There are 4 ways to turn a row about zero (a turn may also mirror it). The second row of each pair is the first, turned, with some noise. The first 36 pairs use one turn. New pairs use 3 turns, one after the other, and a turn may come again.
Known pairs, each followed by its turns in order:
[-65  -7  32 -33  24  31  -4  89]
[-66  47 -17 -68 -35   2 -24 -46]	Q150

[ -1 -46  26  12  -6  31 -18 -10]
[  0 -39  14  24  16  38  27 -13]	Q882

[-59  -9 -21  54   5 -15  31 -40]
[ 49  56  -5  17  15 -49 -17  15]	Q150

[-26   9  46  22   6  23 -18  65]
[ 23  38  45 -28 -59  12   0  -9]	Q344

[ 50 -37  39   1  12 -51   3 -32]
[-19 -43 -13   2  32 -30  37  56]	Q150

[ -3  11 -20 -40 -44 -18  -3 -14]
[  5  12  -3  46  40 -15  17 -27]	Q344

[-24  21   2  42 -11   8  -8  -1]
[-42  14  19   7  13  -5   1 -16]	Q882

[-27 -27 -24  40  35   9  49 -30]
[ 56  17 -24  -5  -1 -67 -19   0]	Q150

[-62 -11  40   4  11  20  26   0]
[  0  39 -30  37 -29  26  12  38]	Q731

[ 20 -53  12   4 -18  39  17 -18]
[-17 -38 -11  21  17 -43 -32 -18]	Q150

[-44 -33   1 -52  37  -1 -20 -14]
[ 15  14 -64  16  10 -13  51  -3]	Q731

[  9 -17   8  -4   8 -22  -5 -15]
[ 4 -3 14  8  6 -5 29 -6]	Q731

[ -4 -28 -44  16 -22  43  36 -28]
[ 54 -12  -3 -34  12  40  -9  36]	Q731

[  2 -10   2 -39  15   6  -8  35]
[-19  10 -32   5  38  -6  -2 -13]	Q731

[ 44   7   5  -5  21 -12   0 -39]
[-20  -4 -37  12  20  26 -25  22]	Q344

[-33  -2  -8  20 -25 -11  20 -25]
[ 11  38   3  31   8 -27  -3   2]	Q150

[-29  31  92 -15  -9  44  57  28]
[-15  23  70 -39  -9  49 -46 -65]	Q344

[ 40  -2 -30 -19 -38  12  20   7]
[  4 -34 -22  45 -11  17  11 -29]	Q150

[ 16 -25 -41 -49   7 -14  20   9]
[ 57  -5 -45 -14  -7  -3 -21  -6]	Q882

[ 33   8  19  -7 -29  43  16  26]
[-10 -26 -21  35  24  -7   3  45]	Q882

[  8   0 -15  22   6  -5 -41 -13]
[-17 -19  17   4 -25  -2 -11 -30]	Q882

[-11   3   4  18   8 -28 -37 -25]
[ -5   6  42  -9 -26   4  -6 -26]	Q882

[  2  13  19  29   2 -35  25  23]
[ -4  21  38  34  -5   1 -19  -7]	Q731

[ 46  32 -21  28  19   5  29  20]
[ 36 -26 -26   4 -51  19  -5  21]	Q150

[-7  6 19 15 47 20 47 -7]
[-27   6 -21 -47   2   8  45  21]	Q882

[  9  32  12 -16  -3   1 -13   3]
[  0   9   7  20 -21 -16  -3  22]	Q882

[ 10  32  12  46  12 -75  38  54]
[  2  38 -59  -2 -48  18  28  75]	Q150

[-29 -54   4  11   2   0 -43  10]
[ 14 -24   7  22 -57 -33   4   5]	Q344

[  5   5  73  34 -45  -4  13  -4]
[-26  -4  60  15  44  16   2  46]	Q882

[ 10  -8  19  -7 -15 -50   5 -17]
[ -3  19 -32  17  12 -21 -32 -15]	Q344

[  4  25  15 -17  46 -50 -39  19]
[ 40  42  -1  11  -3 -10 -37  49]	Q344

[-29  22  38  -7  43  -9   9  36]
[ 22  25  45 -30  -8   2 -41  13]	Q344

[ 57 -31 -25  31  58  12  20  19]
[ 18 -32  16  17  39  69  -3 -47]	Q731

[ 17  11 -57 -19  32 -34 -19 -20]
[ 15  -8 -25  18  43 -23   7  57]	Q344

[-21  26  -8  31 -37 -22   5  -5]
[ 18   1  29  -1 -34 -28 -29  17]	Q731

[ -6  -8 -13 -50  24 -40  26 -15]
[ 28  47  -7  -4  28 -19  34 -26]	Q731

New pairs, each followed by its turns in order:
[ 60 -11 -36 -68   7  22 -28 -55]
[-26 -53  32 -17 -16  33  20 -88]	Q882 Q882 Q882

[ 10   7 -18  37 -26  24 -34   4]
[-13  22 -11 -23 -39  23  32  16]	Q882 Q882 Q731

[ 20 -12 -11 -60  12  39 -36  10]
[-12   2  12  56  33  26  -2 -43]	Q344 Q344 Q344

[  0 -42  30  27  33  -8   3  -2]
[ 28  22 -46  26   1  20   8  -5]	Q731 Q882 Q731

[ 58  46  16 -18  77  12  34 -32]
[ 99   2 -15  50 -28   2 -14  17]	Q150 Q150 Q731

[ 21 -33 -12 -20  36  -6  12 -39]
[-32   5 -41  18  -4 -41  -3 -26]	Q731 Q150 Q344

[-35  35 -54  -5 -22  13  18   9]
[  5 -29 -12  30  14 -45 -47   9]	Q731 Q731 Q344

[36 12 20 24 52 62 36 13]
[ 58  35 -10  26 -19 -29 -58 -19]	Q731 Q882 Q150

[ -9 -36 -13  -9 -13  20   3 -26]
[ 24  10 -15  -9  13 -21  -8  37]	Q344 Q150 Q344

[ 31  -1  28 -23 -31  39  -6 -47]
[ 52 -20 -18  46 -27   7  27  24]	Q882 Q150 Q344

[ 48  20 -33  -6  42 -20  -2   6]
[ 17  21   1 -52 -12 -14 -48   0]	Q344 Q882 Q882

[ 15 -34 -21 -25   0  32  -8  12]
[-14 -13 -25  37  -1  38  -8   9]	Q150 Q882 Q882

[ 52 -22  32   4 -26  41 -19  41]
[  0 -39   1 -30  19 -60  38 -16]	Q882 Q882 Q150

[ -7  32  32   2 -16   6 -17  27]
[ -9  20 -12   5 -29  45  -2 -12]	Q882 Q150 Q150

[-30   1 -16  46   0   2 -17 -30]
[-16  28  12   5  33 -12  39 -27]	Q882 Q731 Q344

[-24  -6  -5 -34  37   6  15  36]
[-11   3  45  21   4  44  -9  20]	Q344 Q344 Q150

[ 68  -6  -1 -21 -39  29 -14 -32]
[ 14 -13 -29 -18   3  69  47  10]	Q150 Q882 Q882

[ -6 -52   9 -23 -21 -33  21  63]
[-19  38  -2  -3 -82  15 -11  19]	Q344 Q150 Q150

[-30 -12  61 -26 -22  13  -9  63]
[-20  22  28 -27   3  47  43 -63]	Q882 Q344 Q150

[  9  37 -39  -1  -4  22   7 -17]
[ 12 -30 -29  18 -17 -21  15  21]	Q882 Q344 Q150

[-31  17  43  26  -1  -3  63  41]
[  0  84   5   1  -1 -23  -9  43]	Q731 Q882 Q150

[ 22 -12  41  24  21   0 -23 -54]
[ 26 -14 -26 -32 -41 -23 -43   9]	Q882 Q882 Q150

[-29   7   1   5  17  -7 -45  57]
[ 32 -15 -15  33  22 -12  11  58]	Q882 Q344 Q344

[-35 -31  61   0 -25 -29  46  29]
[ 22  15 -33  41 -35  -6 -21  71]	Q731 Q344 Q882

[-16 -39  12  29 -11 -26  59 -20]
[ 24  -4  44  20  29  48  23 -23]	Q731 Q344 Q344

[ 51 -21  -1 -49  19  -9 -24 -22]
[ 40  19 -20 -23  43 -20 -43  -9]	Q882 Q150 Q150

[-36   3 -58 -21   6  23   5  -9]
[ 29 -31 -43 -21 -19 -28   1 -19]	Q882 Q344 Q150

[19 17 58 -5 21 13 10 -2]
[-23  -9  53 -22  16 -14 -21   3]	Q344 Q150 Q150

[ 33  75 -17  33  39 -31  45  -5]
[ 43  11  53  16 -55   6 -50  46]	Q150 Q731 Q344

[ 29  50 -34 -29 -59 -32  28  11]
[ -5 -16  41  22  34 -26 -38  68]	Q731 Q882 Q882

[ 11 -14 -41   4  21  17 -22   4]
[ -5  26 -33 -13  -4  -4 -36 -12]	Q150 Q344 Q150

[ -5 -45 -25  46  47  12 -54  65]
[  7  20  57 -15 -35 -76  60 -10]	Q344 Q731 Q882

[ -2   5 -13 -50  22  19  -6  31]
[  0  -8 -15  17 -50   0 -32  26]	Q344 Q731 Q731

[-21 -62  17 -21 -46  31  15 -20]
[-24  14  52  13  49  21 -42  28]	Q344 Q731 Q731

[ 28 -40  19 -17   9 -25 -13 -42]
[-27   0 -44  12 -40 -35  15   6]	Q344 Q731 Q344

[ 12  44  -1  41 -41 -87 -28  -1]
[ -9  48 -29  79  -9  10 -58 -15]	Q731 Q150 Q731

[ 41 -48 -17  28  27 -15  16 -46]
[-23 -37 -34 -32 -19  26 -48  30]	Q150 Q731 Q344

